The same things were measured in two ways. Each way mixes the same 11 hidden numbers, adds some noise and spreads widely along 6 directions of its own, which tell nothing about the thing.
Some things both ways: the first way, then the second way.
[ -2  -7   9 -11  21  -9 -14 -11  -1   1  22 -17   7  -7 -11 -13  15   3
   7 -14 -18   0 -14  -2  -8]
[-40  22   5  26 -22  17 -17  -9  -7 -22  16  15   1 -25  19  14   4  16
  14  21 -21]

[-12  -5  15 -10   6  10   1  17  40 -20 -22   6  36  38  37  -5 -22  11
  10   5   2  42  20  16  24]
[ 16  21 -11 -29  21  -8  -4   5   9  23  35 -19 -10 -13 -11 -41  14 -19
  -4 -22  17]

[-12   1  -5 -16 -18 -26   6   4  14  -5 -10 -28 -19   6 -20  12  25  -5
  32 -20  13 -15   2   2  22]
[  3  10  32  22 -20   0  29  25 -15  33  10 -25  23  -7 -11  16 -56  40
 -10  17  -5]

[ -2  14   4  22 -19  12  39 -26  -1  -8 -24 -10 -22   3  -2 -14  11 -35
 -27  11  14   6  16 -13 -16]
[  5  26  21   4 -22   4   9 -18  -2  15   2  -1  18 -23 -12   4   1   3
  14  27  -1]

[  0  -8   2   0   2 -14  -2  14 -21   1  -5  24  -6  -9  11   1   6  23
  31  -8   0 -10  -4  -1  12]
[ 13   6  20  -6   1  -9  49  33 -15  13   7 -25  -5  15  -4  14  -3  20
 -13 -15  15]

[ 29   2  17  13  -4  -4 -23 -27 -35  -7  12  13  21 -28   0  -3   7 -10
 -16  28   3 -33  -5  18 -15]
[ -9  34  37  18  -4 -29 -36  21  -5   0  45 -22 -15 -27  -9  -4 -54  16
 -26  17 -28]

[ 24  -1  -7  -5  -6 -14 -18 -22 -59  -1  27   9  -3 -58 -20  10  14 -11
  -1  19  -2 -50 -13   2 -24]
[-20  36  14   7 -16   1  -2  -7  -2  -7  10  15  -6 -12  -3   5  32   9
   6 -15 -23]

[-14  -7  20  -3   6  -4  36  20  12 -20 -36 -10  -4  26  12  -6  23 -12
   7 -16  -4  25  19   8  17]
[  8  42  24  -7   1  24   5 -35  15 -19  18   5   1 -24   3  -2  40  -1
  34  12  24]

[ -5 -13  -1  -5  28  -4 -20  19  22   0  47 -21 -16  24 -26  -8 -16   0
 -25 -34 -33  40 -31  13  12]
[-12  13 -14 -21 -17  12   1  30  -1  30 -24  23   5  25   3 -13  39  14
  -5 -31 -26]

[-18   4  -4   7 -21  -7  31  22   0   9 -19   2 -35  -2  -8   8  18   1
  13 -14  12 -13   9 -22   2]
[ 17  -1 -14 -19  22   3  36 -15   3  -6 -32  25  29  -3  21 -13  41   1
  24   7  35]

[ 31   2 -33 -39 -23   2 -35  -8   0  -4  33   2  21 -40 -34  22   1 -22
  -1   5  15 -11  14  -7  -8]
[ 49  12   6 -15  20 -26 -11   2   4  30   3  -2   2 -24  -2 -38 -25 -10
  -1  -4  -8]

[ -7  -8 -15  -9  27   2   4  -5   7   4  12 -19  -8 -14  -5 -13  -3   2
   8  -2 -12  14 -12  -5 -12]
[ -7   2 -22 -18   7 -15  10   7   0  29   8   0  -3  10  -8 -20  10  -5
  -2 -27 -10]

[-12   2 -18 -20 -19  -8   7   4  -1  -3 -15  -8   0 -20  -4  11  13  -2
  25  -3   6 -11  14  -8  -1]
[ -6   1  -4 -11  -8  14  40   0  -4  10  -4 -10   9   6   7   6  16  19
  16  -8  19]

[ 18   0  -6  -1 -10   9 -18   7   8  -8  12  11  15  -4 -11   5  -9 -16
 -37   8  -2  16   8  16  -1]
[ -6  15  -9 -27 -10   8 -16 -11  11  -2 -30  30   7   5  25 -30  53   2
  22   2   2]

[ 19  -2   7  15   2  13 -10 -21  -9  10  -7  12  -2 -10  -5 -17  16  -1
  19  -7  -7  -3 -12   1 -15]
[  0   9  23  26 -38  22  23  -9 -12   8  -4  -5  25 -19   3  11  -3  17
  12   7   1]

[ -7   1 -16 -43 -10 -15 -16   5  -1 -13  12  -7  13   3  -9  35 -12   5
  18   7  12 -13   7  -4  17]
[-31  -8 -18  -3  11   4  22  13  -1  -3  -3  -2   7  13   6  11   9   2
  -4   4   4]

[ -5 -18  -5  -5  31  -7  12  34  35   1  -4  -6 -18  19  -4 -11   4  14
   8 -20  -4  41   2   9  15]
[ 15  10  10 -13  -3 -17  22 -33  -3  12 -33  21  13   3  15 -17  49   9
  35   5  21]

[  5   9  -6   5 -29  -2 -15   4   4   5  17   5  12   7  12  -4 -16   2
 -16 -11  11  17   9  -3   7]
[-32   7 -22  -1  -7  -2  11  29 -13 -14  50 -12 -25   7  14 -19 -32 -25
 -23  28 -11]

[-26  -3  10  12  13   5   8   6  15   7   1  -6 -25  23  -3  -9  -8  14
  12 -19 -24  12 -26  -9   2]
[-20   2   3  31  -2   2   6 -21 -13 -11  13   1   2 -46  10   6 -12 -12
   7  21 -22]

[ -5   5  16  28   8  -2  19 -14  -5  12 -20  10 -18   1  -6 -19  22  -3
 -38   4 -12  -9   5 -11 -18]
[ 18  40  -8 -43  35   5 -13  31   7  31  14 -50  -9   6  -8 -42  -5 -13
 -26 -26  -3]

[ -9 -12 -20 -13  15 -32  -8  11  14   8  26 -12 -27 -25 -28 -10  20  17
  41 -31  -5  -7 -20 -14  24]
[  4 -15  -1   9  -1 -14  13  27 -12  25  -3   8   1   6  10  -4 -14  11
  -4  -2  -7]

[ -2   5  -1   8 -11   4  15   4  -9  -3 -19  23 -13 -10 -10  14   2 -10
  -9  12   0 -25   6 -11   5]
[  1   0  21   1  -2  13  35  -1  -4  12 -19 -12   7   1   2  21  22  23
  15 -11  15]

[ 11  -9   9   6  46  16  -9 -16   7   6   4   0  14   2  -2 -21   0   2
 -20   5 -24  14 -12   4 -13]
[ -8  24   8  -2 -22  10 -21  -8   2  23 -16   6   5   1   2  -4  18  16
  18 -12 -25]

[ -3   2  10  13   6   6 -19   6   4  15  13  17   8  17  13  -1 -25  25
  -7  -1 -10  -1 -14  -3   5]
[ -5  10  -2   0 -21   6  10 -17  -7  13 -38  31  18  -4  14   1  45   8
  26  -1 -10]

[-10  -7 -15 -29  -4 -11  10  13  12 -13   9 -24 -12  -8 -29  -3  28 -23
  -1 -33 -13  29  11  -9   2]
[ 18   7   8 -29  27   9  18  31   8  -5  15 -31 -11   7   6  -2 -16   7
 -10   5  28]

[ 12 -11  -2 -14  12  -2   7  12 -14  -2  -3   8 -21   2 -25  15  16  -5
  -4  -5  -2   2   4   0 -11]
[ 18  23  26 -12  -6   5  40  -7  -8  13 -55   6  33   9   8  11  48  35
  17 -14  16]

[ 21   1 -18 -10  -8  -2 -18 -11  11   9  28 -18  -3 -34 -40  -6  22 -24
  -9 -17  -2  -7  -2  -8 -11]
[-33  -7 -10  15   4  17  12 -18   5 -26  39 -11  -5  -9  15  -2  -9 -11
  14  27  28]

Other things, the second way, with their names:
(241): [ 46  15  15 -24  24 -32  18  -3   6  20  28 -41  -2 -11 -24 -30 -39 -24
 -13  -2  22]
(211): [ -7  12  15 -29   5   0  11 -14  11  21 -21  -5   9 -12  -9  12 -10  26
  22  32  -9]
(311): [  5  19 -33 -20  31   6  -3  47   3  25  43 -31  -3   7  -3 -48 -19 -21
 -38 -33   0]
(236): [-13   6 -14   3 -16 -17 -39 -25  19 -22  15  37  -2   3   2 -18 -10 -31
  14  23 -19]
(7): [-11   3  10   7 -10  -4  24  36 -18   4  21  -1 -19  -2  15  18 -54  31
  -7  27 -28]
(64): [ 23  25  18  -8  -5 -10  28 -13   8  37  -5 -12  17  23 -32  -3  35  -1
  11 -39  20]
(49): [ -2  14  -2 -11   4  14  27  41  -3  25  29 -23  -9  25  -7  -8   3   3
 -18 -21   8]
(146): [ 33  13  10   1  15 -34  -6   6   0  32   0  -5   5   0 -10 -20 -15  -2
  -4 -18  -5]
(324): [-11  -7   7 -10   2 -11   6  16 -11   6 -11 -16   2 -21  13  -7 -21  14
 -13  24  -9]
(44): [-22  11 -12   3  -2  21   4 -34   7  12  21  -7   5 -31 -12 -11  31 -23
  20  -7   0]
(54): [ -6  12   2   4  -3   0  30  16 -13  14   7 -14   1  11   3  -7   3  -2
  -9  -3  -1]
(215): [ 43  15  54  -9 -17   3  39  -1  -1  45 -39 -21  19  15 -16  31  32  46
  26 -24  33]
(35): [ -5  11   3  -4  16 -28  -4  10  -3 -13  -2  14  -5   1   8  -9   8 -12
 -14   8 -11]
(350): [ -5  18 -25 -18  21   5 -18  25   2  19  14 -15  -7   7   6 -34  -2 -16
 -16 -21 -17]
(178): [-24  15 -46 -11  25   9 -12 -21   1  11  -4  33  15 -36  20 -42  52 -25
  17   1 -15]
(275): [ -8   2  21 -14 -12  -3  27  12  -1  19  -7 -20   4  19 -11  23  -7  23
   6  15  11]
(203): [-13  23 -50 -47  44   6   9 -12  15  -4  30   7  -9  -4  18 -60  36 -31
  10  -6  18]
(75): [ -4  23  -9  12 -16   8  10  23 -15  24  35 -14   3 -10  -6 -30  14  -8
 -22 -47  -7]
(58): [-38  15 -20 -15   5  19  38  10  -3   4  17  -5   1  10   3   1  32  13
   4 -17  11]
(303): [ 21  17  24  -7  27 -16   5  25   1  21  -6 -37  10   3  -8   3 -47  23
 -17   0  -2]
(77): [ 16   3  -1 -10   1 -34  25  21 -10  18   9  -9  -9  37   5 -19 -28  -6
 -10   6   6]
(267): [ 22  18  16  -4  16   1 -22 -22  16 -12   7  18  -4 -30   2  -2 -12 -12
  21  28  -8]
(345): [  1  16   1   5 -21  -1  21  14 -10  26  36 -13  -6   4 -10 -11 -22   0
  -4  -8  -8]
(341): [-15  27   5  -7  17 -22  -2 -27  -1  -8  17  -5 -10 -25  15 -21 -17   7
  17  33 -10]
(70): [  6  13  19 -10   1  -2   4   5   2  21 -25 -26  30 -16 -13   3 -27  16
 -10  16  -8]
(366): [ -5  16 -15 -10   8   5   4 -12  -1  -4  15  11   6 -32  20 -27   9  -7
  13  26   6]
(355): [ 24  12  34  -7   5 -31  -9 -14   2  20  -5 -16   8 -36 -12  -3 -19  16
   8  18   4]
(250): [ -8  18   7   1 -11 -11   2  -8   0  -7   2   5   0  13   7 -12   3  -5
   4   8  -5]
(129): [-31   7 -23   1  -3  25   7  36 -16   2  25  10 -16 -19  33 -13  -6  19
  -6   3 -27]
(128): [ 25  11  38  30 -17 -16  10   9  -8  16   2  -6   9   4 -20  23 -12   6
  -7 -19  -7]

Some of these things the first way, each followed by its name:
[-12   4   2   5  -2   9  24 -25  -9 -12 -31 -15 -26   9 -16   3  13 -22
  -6  17  -5  -2  -3   5 -23]  (70)
[  6  -4   7 -13  18  24  21  -4  -1 -22 -24   1  19  15  11   2   1 -24
  -3   7  -3  25  16   3   4]  (267)
[ 19  -3   0  -5  -1   2  -9   6 -15  -5 -10  17  22   3  16  12  -6   7
   5  17  15  -3  11  18   6]  (250)
[ 13  -8   1  -9  16  -3   0 -10   8   1  -2  -1   0  -6 -14 -13  24  -4
  12 -10   2   7   6  -7  -3]  (311)
[  7  10   0   8 -16  26   7   1  19  -2   2  -5  14  18  11  -6 -18 -22
 -31  -6   7  33  15  -4  -2]  (345)
[  2 -19  12 -11  52  18  20  12  34 -15 -17   1   5  35   2 -21   7  -6
  -5 -16 -19  62   9   3   9]  (215)
[ 32  -9   8   3  23   6 -20   0   9   6  24  14   7  11 -13 -13  -4  -5
 -25 -18  -9  22  -4   3   8]  (49)
[-30   1  10   1   0 -17  -5  11  12  -2 -16  -6  12  32  31   4 -17  32
  18  -2  -4   0  -5  13  30]  (275)
[ 36  -4 -22 -32  -5  -5 -26  -5 -16  -1   9   1  18 -38 -25  28   7 -14
 -12  26  16 -27  19  14 -21]  (341)
[ -2   7  16  24   6   6  -9  -5   4  18   6  15   4   9   2 -10  -8  11
 -30   0 -12 -11  -9 -10  -3]  (350)
[  0  18 -17   1 -33   6 -27 -10 -12  10  52 -35  19 -22  -3   3 -19 -18
 -30  -6   0  -8 -15  -2 -14]  (236)
[ 19  -3   3  -6   8   1 -16  -5 -16   6  10   7   9 -10  -6   8  -4   0
  -8   7  -3 -16  -2   5 -11]  (58)
[  7 -23  -7 -20  37  -8   1   1  12  -6   3  -5 -12 -16 -22 -24  31  -1
  31 -28 -22  29  -5  -1   0]  (129)
[ 18  -2   3  19  11   5  -2   6   2  24   3   6 -10 -10  -7 -13   6   2
 -25  -5  -6  -2  -1   3 -20]  (203)
[-17  -6   8  -5  24  -6  23   0  26  -6 -28   4 -11  19   6   0   1  15
  23  12   9   1   8 -11  12]  (178)
